The same things were measured in two ways. Each way mixes the same 9 hidden numbers, adds some noise and spreads widely along 6 directions of its own, which tell nothing about the thing.
In the rows, 128 means zero.
Some things both ways: the first way, then the second way.
[151  98 140 164  77 141 168  90 151 109 107 161 136  74 133 130 208 104]
[116 146 197 101 193 104 113 153  97 121 148 149  80 195 148 175 192 175
  96 136 126  98 184]

[ 98 137 145 134 156 109 151 102  87  91 167 135 114 122 118 128 141 127]
[112 183 130 101 136 128 155 136  73 134  98 103 110 175 120 154 158 158
  99 122 131 107 150]

[ 96 133 200 153 149 116 130 156  90 142 173 133  58 144 139 137  71 171]
[107 116 108 122  92 174 124 113 100 143 139 167  87 135 123 167  82 139
 178 158 183  76 116]

[134 147  76 139 158 140 116  93 152 130 123  94 111 170 186 149 129 117]
[110 144 168 127 149 110 130  93 154 113 107 129 122 138 144 128 144 141
 107 102  91 132 121]

[169 108 131 175 107 130 141 146 197 161 106 186 125 124  91 107 113  93]
[119 124 148 129 149 141 110 131 147 129 154 161 113 142 114 149 114 138
 109 136 121 125 120]

[ 88 152 125 143  99 138  98 156 161 152  95 115 130 174 218 143 141  98]
[112 143 114 105 134 128 134 152 103 131 150 145 196  97 101 160 111 165
  97 114  85 135  99]

[163 157 136 174 194 140 149 121 175 139 120 106 101 161 154 167  69 141]
[110 141 147 137 178 142 107 147 109 113 142 144 111 160 130 139 134 127
 111 126 133 104 139]

[119 172  92 109 169 129 105 111  99 151 124  97 144 130 142 152 119 132]
[127 118 116 125 147 137 128 137 117 127 161 144 128 127 126 158 121 150
 137 140 136  86 108]

[112 134  82 130 154 160 136 156  89 135  72 123  90 132 118 107 113 135]
[110 179  97  76 117 145 125 164  66 138  80 120 134 152 106 156 152 123
 116 119 120 131 109]

[113 155  99 145 143  86 108 124 137 145 107 142 175 117 108 132 140 100]
[157 154 159 154 124 142 123  57 143 113 161 118  54 131 148 123 108 154
 194 178 145  88 148]

[ 68 154  72 121 168  99 176 175 106 197  91 106 174 117  34 118 119  90]
[126 114 129  91 119 195  96  90 112 143 225 168  53 141 116 171  85 159
 205 175 150  76 112]

[ 63 100 187 125 121 150 130  85 144  96 190 151 167 126 197 139 102 163]
[118 146 126  89  79 169 126  83 101 113 106 140 156  88  88 157 103 150
 156 110  75 151 110]

[171 115 150 125 131 137 155  85 175 100 158 160 187  97  81 143 163 102]
[134  88 100 158 133 116 130 158 137 122 152 133 167 112 120 124 132 131
 119 138 154  94 143]

[ 92 162  84 104 154 109 125 161  44 155  91  70 105 137 110 140 173 112]
[169 144 151 108  95 117 153  67 175 120 108 111 162  76 154 117 127 114
 141 100  87 153 129]

[138 157 158 120 171 112 118  81 114  83 168 104  98 168 126 169 110 126]
[175 138 193 108 167  85 123 102 104  90 142  84  96 148 158  76 186 143
 114 129 104 177 191]

[115 133 182 146 120 116 112 159 116 101 179 151  78 152 165 108  90 146]
[ 65 129 113 183 149 116 121 154 153 140 140 174 174 127 111 155 102 160
 100 127 129  62 104]

[121 118 124 117 142 124 156 116 101  91 137 124 145  99  80 122 163 126]
[ 98 167 113 109 154 132 143 160  75 131 119 117 123 184 124 142 159 150
  83 115 143  85 141]

[182 108 161 136 152 137 114  98 176  96 155 174 143 138  84 143 143 107]
[105  80 112 155 126 120 111 137  89 104 129 146 116 136 131  92 112 143
 135 151 186  95 127]

[ 94 116 122 166 102 118 138 181 161 150  96 133  79 195 143 115 145  76]
[122  38 139 112 126 103  55 120 134 115 153 164  96  98 114  87 114 127
 163 157 121 200  71]

[114 105 178  90  58 106  74 118  68 111 148 160 168  43 136 120 178 176]
[162 164 166 136 145 119 146 118 145 103 114 122 159 127 132 136 141 136
  89 126 118 122 184]

[ 66  79 147 147  48 106 168 140 121 133  80 126 136  89 132 119 216 121]
[136 147 110  94 138 136 152 169 110 140 128 123 124 179 113 162 158 146
  76 126 154  85 157]

[ 97 185 106 104 218 126 149 132  84 140 131 122 119 132  65 128  80 117]
[161 184 176  92 128 146 107  99 129 123 145 131 124 121 116 139 137 136
 133 130  73 173 162]

[128 158 109 127 169 107 135  61 166 111 181  93 178 155 168 173 143 101]
[104 117 152 104 177 117 114 120 101 117 166 131 106 146 133 131 137 173
 111 119 100 132  95]

[127 105 205 151 132 114 165 128  89  89 169 164 104  78  80 120 138 163]
[139 116 159 153 173 110  95 170 180  87  97 146 192 127 102 121 156 100
  44 104  95 150 157]

[163 177  77 115 200 154 136  92 175 142  99 131 187 125 104 152 167  81]
[105 128  82 120 141 135 126 204  64 142 138 143 135 158 107 150 121 139
  99 147 180  97 118]

[ 93  89 217 151  79 108 153 174 122 127 165 149  97 125 133 118 153 139]
[142  94 182 148 132 120 109 109 195 106 133 159 172  97 117 112 111 110
  92 108  90 178 157]

[104 131 109  82 123 141  88 178  80 147 123  95  82 155 132 111  91 158]
[ 94 140 187 140 160 137 106 106 143 123 180 169 110 151 138 133 124 159
 119 125 119  90 163]

Other things, the second way, with their names:
<268>: [122 142  92 140  85 141 158 100 152 152 120 121 140 103 123 147 102 131
 163 125 129 103 100]
<372>: [ 94 137 155 101 172  92 123 168  77 140 147 119 108 181 132 116 169 165
  67 119 122 155 150]
<455>: [171 109 107 105  97 152 106 120 145 147 132 120  76 113 125 131 114  89
 191 165 139 177  94]
<17>: [125 104  99 137 112 119 127 137 160 127 113 140 162 102 115 118 103 114
 106 121 129 134  84]
<66>: [144 165  96 130 105 174 152 164  68 146  97  85 103 170 124 109 130  69
 137 133 181 143 179]
<24>: [147 119 119 110 132 135 107 151  66 116 115 111  79 141 133 108 138 112
 150 159 162 162 124]
<220>: [116  87  67 156 101 115 105 148 166 152 161 167 137  88 133 119  96 124
 175 171 175  77  67]
<286>: [119 110 101 163 133 132 123 134 101 112 124  99 129 127 127  87 141 106
 150 128 149 112 135]
<582>: [118 121  99 153 126 146 128 147 143 135 123 144 147 112 131 142 103  99
 143 131 149 104 104]
<107>: [152 105  93 124  61 145 155  67 162 141 119 109 131  67 144 115  82 109
 194 121 125 138  76]
<585>: [121 134 150 129 121 124 114 111 112 124 120 132 100 132 132 129 129 140
 149 140 125 142 135]
<464>: [106 134  70  58  68 165 153 140  42 150 118 134 126 128 122 176 118 144
 166 127 163  92  96]
<404>: [178 154 125 100 116 137 125 138 145 132 135 124 148 104 136 121 137  95
 125 129 121 144 138]
<364>: [121  87 157 125 147 114  81 117 142 120 177 180 106 106 139 148 127 163
 168 162 126 109 112]
<462>: [ 43  79 100 131 110 132  96 134 127 173 148 183  84 132 137 141 102 139
 180 137 166  90  59]
<213>: [147 148  98  96  85 149 137 118 136 124 136 133 212  63  89 141 104 130
 131 112  76 139 107]
<387>: [123 172  98 153  94 126 195 138 196 178 105 117 172 123 150 166 118 111
 118 106 148  66 143]
<43>: [104 130 108 157 134 100 107 154 148 137 116 147 113 148 121 133 153 146
 132 159 152  76 122]
<416>: [ 96 124 104 141 150 132 122 147 144 114 116 167 166 116 122 163 108 131
 106 122 130  68  77]
<262>: [193 134 165 173 117 118 168  86 201 115 126 102 140 114 161 106 130 103
 124 126 140 116 204]
<35>: [138 147 132 129 149 142 116 124  72 102 130 102  83 165 132  82 141 122
 124 143 149 128 144]
<126>: [127  93 133 133 134 105  96 145 144 111 110 156 164  88 120 127 129 118
 131 129 111 158 102]
<72>: [174 140 196 119  91 146 127  64 160 120 124 138 131  87 138 121 103 113
 160 124  96 194 173]
<83>: [158 134 155 113  93 101 115  74 150 113  97 125 138  62 151  97 120 112
 164 118  92 195 105]
<196>: [122 126  96 104 130 138 105 159 110 116 115 145 175  89 105 142 127 109
 123 115 101 146  75]
<357>: [144 150 156 153 150 110 175 115 160 131 125  95 140 147 150 120 139 131
  85 102 121 115 169]
<487>: [144  83  85 158 143 117 146 175 160 149 145 120 152 121 115 156 133 126
 124 148 145 104 122]
<204>: [121  97 140 154 134  98 143 141 128 129 101 124 142 122 139 143 138 138
 129 121 136 146 144]
<247>: [118 110 111 156 140 100 130 162 122 139 118 139 117 128 139 164 128 152
 150 164 162 101 106]
<163>: [124 106  96 130 103 152 136 143  63 139 124 103  73 164 127 109 122 113
 166 152 192 132 144]
<425>: [ 92 157 113 120 129 143 144 114 144 141 136 151 154 122 120 173 106 149
 118 107  98  79  81]
<226>: [150 111 158 139 160 115  91 135 105  89 117 126 121 114 147  79 136  96
 129 135 130 172 135]
<123>: [126 220 141 154 128 153 130 119 117 131 128 136 114 153 112 165 122 159
 137 167 136  65 171]
<120>: [116 106 146 142 121 123 113  85 175 123 166 172 143  91 127 162 117 176
 171 140 103  72 115]
<104>: [154 194 139  90 131 158 134 147 111 155 131 118  79 173 150 129 136  91
 120 139 156 134 156]
<188>: [145 126 122 111  95 134 117 111  76 129 118 107  70 131 136 109 133 129
 190 158 150 160 134]
<456>: [141 153 139 114 145 123 140 139 169 130 143 144 199  93 107 169 130 142
  90 105  65 131 123]
<550>: [166  40 128 186 149  89 101 176 139 102 116 131 110 140 134 117 164 118
 141 183 207 114 191]
<316>: [131 187 134 124 147 148 128 133 109 131 107 111 114 138 128 149 135 110
 138 128 103 142 125]
<413>: [149 150 192 136 126 140 141  56 177 116 138 126 129  99 159 135 122 122
 161 102  82 136 159]
<572>: [ 91 132 110  93 148 150 114 142  72 142 158 139  69 179 122 144 131 153
 133 142 151  93  93]
<167>: [111 101 107 117 105 125 101  73 197 117 124 159 129  83 143 108 106 111
 163 114 107  96  44]
<57>: [162 120 117 141  97 133 136 132 128 141 118 115 119 116 136 129 123 108
 167 151 156 140 151]
<576>: [112 108 141 144 139 115 129 145 154 141 150 150 137 136 135 131 118 134
 104 126 141 112 136]
<292>: [129 170 137 136  95 127 164  83 140 136 104 103 130 122 146 126 131 139
 143 118 123 107 155]
<81>: [176  88 132 155 113 128 127 125 193 143 146 108 145  81 133 109 117  74
 163 133 111 196 146]
<219>: [144 172 169 105 113 136 158  80 141  98  74  98 177 113 121 104 123 106
  69  61  61 191 146]
<42>: [154 115 105 140 102 144 132  88 154 125 137 124 124  83 138 116  83 109
 183 143 131 130  82]
<331>: [168 187 108 156 135 130 183 181 118 126  71  56 186 148 118 104 160  73
  60  98 127 161 202]

Some of these things the first way, each followed by its name:
[173 135 119 153 138 151 136  94 130 119 182 158 134 118 151 124 134 107]	<204>
[152 117 153 122  90 122 124 157 136 148  80 105 105  93 110 134 142 163]	<104>
[149 146 112 144 143 143 167 152 145 154 143 103 127 132 124 125  79 123]	<81>
[112 197  73  91 235 142 100  98  74 132 168 102 118 160 140 141  80 136]	<585>
[151 132 136 153 144 109 151 123 175 127 128 151 146 132  91 138 177  80]	<17>
[129 159 140 113 163 128 124 115 132 133 174  95  96 168 158 155 115 134]	<576>
[126 113  51 101  98 156  94 147 111 145  72 149 159 105 108  94 136 115]	<188>
[173 130  97 128 133 172 129  96 178 140 108 153 166 110 128 134 127 113]	<57>
[149 125 117 145 103 144 140 124 170 144  99 163 168 100 113 119 152  90]	<456>
[165 139  80 153 138 145 138 103 199 175  91 147 160 113 118 132 101 103]	<455>
[187 144 108 176 146 119 122 150 186 168  89 148 127 152 100 138  96  97]	<42>
[131 115 130 140 121 132 148 153 116 127  92 138 148  88  92 122 158 125]	<196>
[150 132 150 146 126 120 110 151 112 151 120 128  74 146 115 139 102 139]	<262>
[133 110 151 140 128 105 111 149 129 112 121 140 121 131  93 132  99 150]	<35>
[ 99 123 102  92 112 157 108 166 111 149  80 149 156 118  82 109 116 116]	<213>
[113 121 107  58 102 122  94 100  72 104 192 134 199  65 113 103 140 160]	<268>
[144 135  93 116 122 144 110 140 121 147 106  99 180  83 158 132 144 165]	<582>
[198 165 143 211 154 127 111 150 118 148 143 194  23 161 128 113  54 100]	<247>
[152 152  74 107 203 206 137  82 152 147 104 107 108 176 139 166  91 112]	<464>
[140 169 135 118 197 151 139  63 146 113 191  60 146 150 212 189  79 170]	<413>
[122 137 127 171 133 139 123 132 198 132  63 191 158 110 138 116 121 108]	<123>
[109 134 125 111 145 109 141 159  39 102 154 129 104 110  58  98 144 123]	<292>
[122 152 108  87 187 135 167 116  77  99 209  76 110 141 111 121 136 133]	<462>
[146 121 106 136 137 118 140 150 120 139 120 141  98 140  52 111  97 112]	<572>
